The rows are grouped in 3 different ways at once. Each group adds its own fixed numbers to the row, and there is some noise. The rows also spread widely along 9 directions, which tell nothing about the answers.
Known rows, each followed by its group in each grouping:
[-24   0   0 -22  12  16   6 -18   9   9  -5 -20  11  -9   9   2  -1  -9
   2 -14  25   2   2  -3   1   4   2   5  14  -8  13  17  -4  18  14  -5
  -7   9 -12   6   0 -17  -9] -> Zezu J452 J43
[  1   9   1 -10   6   4  -6  -4  30   6  13 -10  10  -2   3  22 -10 -21
  19   2  13   0   3  22  -3  19  14  17  -4  -9 -38 -17  -1  27   8 -11
 -11 -14 -20   2 -23   4  20] -> Biku J856 J502
[  4   3   7  13 -15  15   0   6  26   3  22 -15  -1 -12 -18 -15 -25  -9
  30  18  27  10   3   5 -21   6   4   8   9   6  -6 -21  16 -11  10 -24
  -9 -11   3  12  -7  -4   3] -> Zezu J452 J43
[-38  -8 -10   7   0 -12   5 -10   3 -16 -11   6   4   2   6   1   4 -14
  16  14  12  -1  14  16 -11  11  19  13   8  -6   1  14   5  12  25 -14
 -11  -4   4   9  -4 -11 -11] -> kavi J80 J502
[ 15  10  -3  12  16  -9 -19 -14  22 -15  24 -17 -11 -25  16  -1  -8 -31
  -6  19   1   2 -11   9  -9  -5  13  12   4  10  -8 -11  19  25  24   6
 -23 -16  22  39 -25  13   6] -> Biku J723 J397
[ -9  11   1   5  11  23  -2 -16 -15  16 -25  -6  15  12   9  10  -3   4
 -12  14  29  -6  -6   7   5   1  15  19  15 -10   1  37 -32   2 -12  -7
   8   6   1 -19  14 -43 -19] -> kavi J80 J397
[  4  12   9  10  11  29  -7 -29   5  20   5  -7 -12  -4   0  14 -10  -9
   5   1   7  -7  -7  -2  -1  13  10  21   2  -7 -19   8   0  31  -5 -11
   1   1 -10  -1 -13 -19   6] -> Zezu J856 J43
[  3  -5   3  10   3   1  25 -28   1  -2   8 -16  -1 -21  15 -25  -5 -29
   0  -6  24  34  -8   7 -25 -19   7   2   4  21  -2  18   0   0   4  17
 -13  -3 -21  31 -18   2   5] -> kavi J723 J43
[-45 -14 -20 -19 -20   2  20  -9  15  -2  -8   1  10 -24   5 -19  13 -13
   1 -11   7   4  25   8   0   6  12 -13  -2   3  11  26  -3  15  27  -4
 -17   3 -25   8  -8  -8 -14] -> kavi J80 J43
[  4  -3   5  51  22 -10   8 -21  -9  -8 -11  14 -27   4  -7  -9   0 -28
  12  22 -14  -6 -12   0 -23   1   4  11   4  22  -5  14  24   1   9  -3
  -2   2  11  18 -32   0 -17] -> Zezu J723 J43
[-11  -1 -10  12  -5  -4  -5 -18   6 -10  -1 -12  -6 -14  23 -10  -8 -17
  -8  15  14   7   9  12  -4  -6  23   7   3  -2  -1  19  -5  19   1  -2
 -12 -12   2  15  -8 -18  -6] -> Zezu J723 J397
[-11  -5   3  13  -5  15   8  13   5   9 -16   9   3  -1 -23  -8   2  -3
   9  12  12 -21   1  -3  -1  15  -4  -2   7   0  14  11  -1 -14  13 -16
   6   6   5 -18 -11 -15 -36] -> Zezu J856 J397
[  6   7   0  35   2  -9 -15 -10  15  -8   5   2 -14   7   1  13 -18 -19
  25  36  -2  -1   5  18 -15  13  22  26  -5   5 -39  -9  12  10  -5 -22
  -6 -18   0   3 -21  -3   9] -> Zezu J452 J397
[ -5   7 -11   3   0  11  -8  -4   4   8 -10  -3  -2 -20  11 -11   2  -8
 -21  15   3 -16  -6  -5   7  -8   7  -4   3   1  19  28  -9   8  14  -1
  -6   4  19  -4  -9 -14 -28] -> Zezu J80 J397
[  0   8  -3   8  -7  18  -4 -25  12   6  24 -11 -14 -32   7 -15 -10 -15
  -2   8   7   9  -4  -2 -10  -5  14   8   1  11  -1   8  12  21  15  -4
 -14  -6   6  26  -8  -6   6] -> kavi J80 J43
[-23  -4  28 -14  38  17   6 -16   5  -3   3 -29  23  17 -12  17   1 -10
  24 -14  55   4  -8   1 -14  22  -8  31  40 -18  18 -16   9   6  26  -3
  -2   4  -4  20  14 -22  -7] -> Biku J723 J397
[  9  -3  15  29   0   9   4   1  18  -3  19  -1  -7  -2 -28  -7 -14 -18
  33  19  12   2  -4   8 -23  19  -1  15   5  13 -15 -24  24 -10  12 -14
  -5 -10  -2  17 -19   1  -2] -> Biku J723 J397
[  8   4 -10  11 -12   8   5  -1  13   8  -2   3  -3 -20  -3 -13  -7 -13
  -4  14  -2  -1   0   4  -3  -3   8  -5 -10  19 -11  19  -1  -5   1  -8
  -7   2  -5  -5 -20   0 -14] -> kavi J452 J397
[-11   1 -16 -10 -12  -1   1  -2  25  -1   6 -16   3 -26  14 -16  -7 -19
  -1   6  10   6   9   6  -4  -7  11 -10   0   5   3  10  -1  11  15  -6
 -17  -6  -4  12 -15   0  -5] -> Zezu J452 J43
[ -1  -4   6  46  -5   2  15  -9 -14  -4 -12  10 -15   1  -4 -21  -8 -15
  13  22   4   5 -11   3 -27  -4   9  11   1  22  -1  19   4 -19   0  -9
   2   1  10   5 -21 -11 -22] -> Zezu J80 J502
[ -7   3 -12   3 -18  13   2  22  18  12 -11   6  16   2 -15  -4 -13   2
  14  27  16 -15  10  14   5  12  11  -2   3  -7  -6  10 -14 -13   3 -32
   2   2   0 -25   2 -18 -21] -> kavi J452 J502
[-12  -7  -2  38  -2 -33  10  -6   5 -32  -3   6  -7   4  10  -9  -8 -32
  21  31  13  16   4  27 -30  -3  25  15   2  14 -20  -2  13  -2  13 -10
 -16 -23   8  19 -24   7   0] -> kavi J856 J502
[-19  -9  16  10  11  22  16 -45   5   9  10  -4 -10   1 -13   9  -3 -16
  32 -16  14  16   8   4 -18  30   6  28   4   1 -25   1  20  27   3 -10
  -4   5 -43  20 -10 -16  18] -> kavi J723 J43

New rows, each followed by its group in each grouping:
[-23 -13   0 -11   2  11  20  -9   9  12 -14   1  17   1 -13   3  11 -11
  14 -13  18   0  14  10   1  21  -2   0   4  -3  -5  15  -6   4  12  -6
  -1   9 -40 -10  -9 -13 -13] -> kavi J723 J397
[  2   1  -4  35  -5 -10   2  -3   4 -11  -8   3 -11  -3   5 -11 -13 -20
  10  30   2   4   1  11 -18  -5  16   9  -5  17 -16  12   4 -10  -3 -12
  -6 -11   5   3 -21  -4 -11] -> Zezu J452 J397
[  5   5   4  42 -14   6  -7 -38  -1 -13  26  -8 -35 -28  14 -18 -20 -23
   4  24   4  26  -5   6 -30  -7  27  25  -9  24 -22   6  21  17  -1  -5
 -16 -19   8  39 -16  -6  16] -> kavi J80 J397
[  7   4  -3  34  -3  -7  -3   9   4 -11  -6  -4  -5  -5   2 -18 -16 -13
   4  40  14   1  -6   6 -19 -13  11   4   9  15   6   7   1 -25   3 -13
  -5  -9  29   3 -11  -8 -22] -> Zezu J452 J397
[ 17   9   5  22  27  -6  -8 -13   5   4  -4  -5  -3   8   5  13  -7 -24
   8  18   7  -7 -17  11  -8   4   9  18  10   1 -14   1   2  11   4  -4
  -2  -4   7   4 -22  -2  -1] -> Zezu J723 J502
[-17  -7  -4   9  16 -19   2  23  21 -12 -13  11  14  18 -20  12   6 -20
  30  23   6 -23   7  20  -4  25   4   4  14  -8  -5 -14  14  -2  32 -19
  -8  -4  10  -2 -18   3 -21] -> Biku J723 J502
[-32  -6  -9   5  -4 -15   2  -1   5 -22 -19  -6  12   7  19  -2  -5 -14
   7  16  31   5  15  22 -10   0  24  10  13 -15   5  14 -10   9  10 -11
 -10 -15   7   3  -2 -20 -15] -> Zezu J856 J502
[  3  11  -7   4   0  19 -11   3  14  11  -5  -1   1  -9  -6   2  -8  -3
  -6  18   0 -20  -3   2   7   9   6   3   0   2  -5  12  -3   7   7 -16
  -3   4  15  -8  -9 -15 -20] -> Biku J452 J397
[ -3   3  -7  13 -12   8  -5 -23  14   1  12 -14 -11 -19  17 -12 -19 -16
   2  15  13  14  10  15  -8  -3  26   9   0  -1 -15  10  -1  25  -7  -8
 -12 -15 -11  18  -9 -18  10] -> Zezu J723 J43
[ -8   5 -22   3   1  -7 -10  19  26   3 -13  14  13   2 -11   7   4 -10
   6  33  -3 -30  15  21  16  14  14  -8   6 -12  -6   6  -3   6  20 -22
  -6  -3   6 -18 -10  -9 -19] -> kavi J723 J43
[ 10   8 -14   8   0   4  -5  -4   9  14  -8   6  -7 -21   7  -5   5 -18
 -15  12 -17 -16  -9  -1   6  -5   5  -7 -12  15  -5  23  -8   7   8   3
  -6   4   0  -9 -33   5 -16] -> Zezu J80 J397
[-26  -1  -6  -2  -9   9   9 -21  -4  -8  -9 -14   2  -8  27  -8 -14  -9
  -6   0  20  15  10  12 -10  -3  25  12   0  -1  -7  31 -14  19  -7  -8
 -10  -2 -10  13   1 -26  -5] -> Biku J452 J502
[ -6   3  14 -20  23  37   6 -14   6  27   0 -24  14  -9 -12  -2   2  -2
   0 -20  36 -10 -14 -18   5   7 -16   2  30 -15  36  11  -4   8  20   0
   3  19   1   3   9 -24 -23] -> Zezu J723 J43
[  8   7   2  13  10   8   4 -17   2   3  -1  -5  -8 -12   7  -3  -6 -20
  -5   5  -1   4 -15  -1 -12  -2   5  11  -4  19 -13  16   1   7   1   2
  -6   3  -2  12 -23  -1  -6] -> Biku J452 J397
[-22  -4  -8 -15  -2   3   6 -10  15  -4   2 -11   6 -18   8  -6  -1 -15
   0  -4  17   5   8   5  -5   2   9  -1   6   1  10  13   6  15  24  -7
 -15   2  -2  15  -4  -4 -11] -> kavi J452 J502
[  0  -2   1  28   9  -3  11   2  -5   1 -15  10  -4   4  -8 -11   1 -16
  12  18   2 -10 -13   0 -16   1   1   4   5  14   7  15   3 -17  15  -6
   1   6  14  -3 -22   0 -28] -> Zezu J80 J502
[ 11   3   2  16  -2   6   8  14  10   7   2   0  11 -10 -16 -16  -2 -12
   9  22  17   0 -12   5 -14  -5  -4  -2   5  19   2   0  -3 -30  13  -4
  -4  -1   7  -4 -16   4 -18] -> kavi J80 J397
[  3   5  11  25   7  14   7 -18  -1   0   4  -3 -12  -6  -2  -8 -11 -18
   8   9   9   3 -11   1 -19   1   8  14   3  12 -10   7   7   7   3  -5
  -4  -5   4  16 -17 -10  -5] -> Biku J856 J43
[  4   1   7  10   9  14   9 -23  -2   7  -2 -10 -10 -15   4  -8  -3 -18
  -3  -5   4   6 -12 -12 -11  -3  -2   6  -1  18   4  19   6   4   6   4
  -4   9  -4  11 -19  -3 -14] -> Zezu J452 J397
[-32  -3  -9  -1  10  -5  -4 -23  11 -15   3 -11  -9 -16  15  -4   4 -21
   4   3   6  -1   7   0  -7   3  15  11  12  -4  15   7  17  32  33  -3
 -18  -4  11  29 -10  -5  -5] -> Zezu J80 J43
[-27  -9 -17  13 -25  11   4   9  10   3 -18  26  -6 -11 -18 -11   6   0
   0  21 -11 -28  23   7  12  17  12 -10  -7  -1   2  24   3   4  15 -24
  -3   3   2 -20 -10 -21 -35] -> kavi J856 J397
[-17  -5   2  -3  28   0  -2 -19  11  -1  -4  -5  -4  -3  -3  14  11 -20
   7  -6   2 -14   0  -4   2  19  -2  10  12  -4   8   3  19  26  30  -2
  -7   5  -3  14 -18  -1 -15] -> Zezu J723 J397
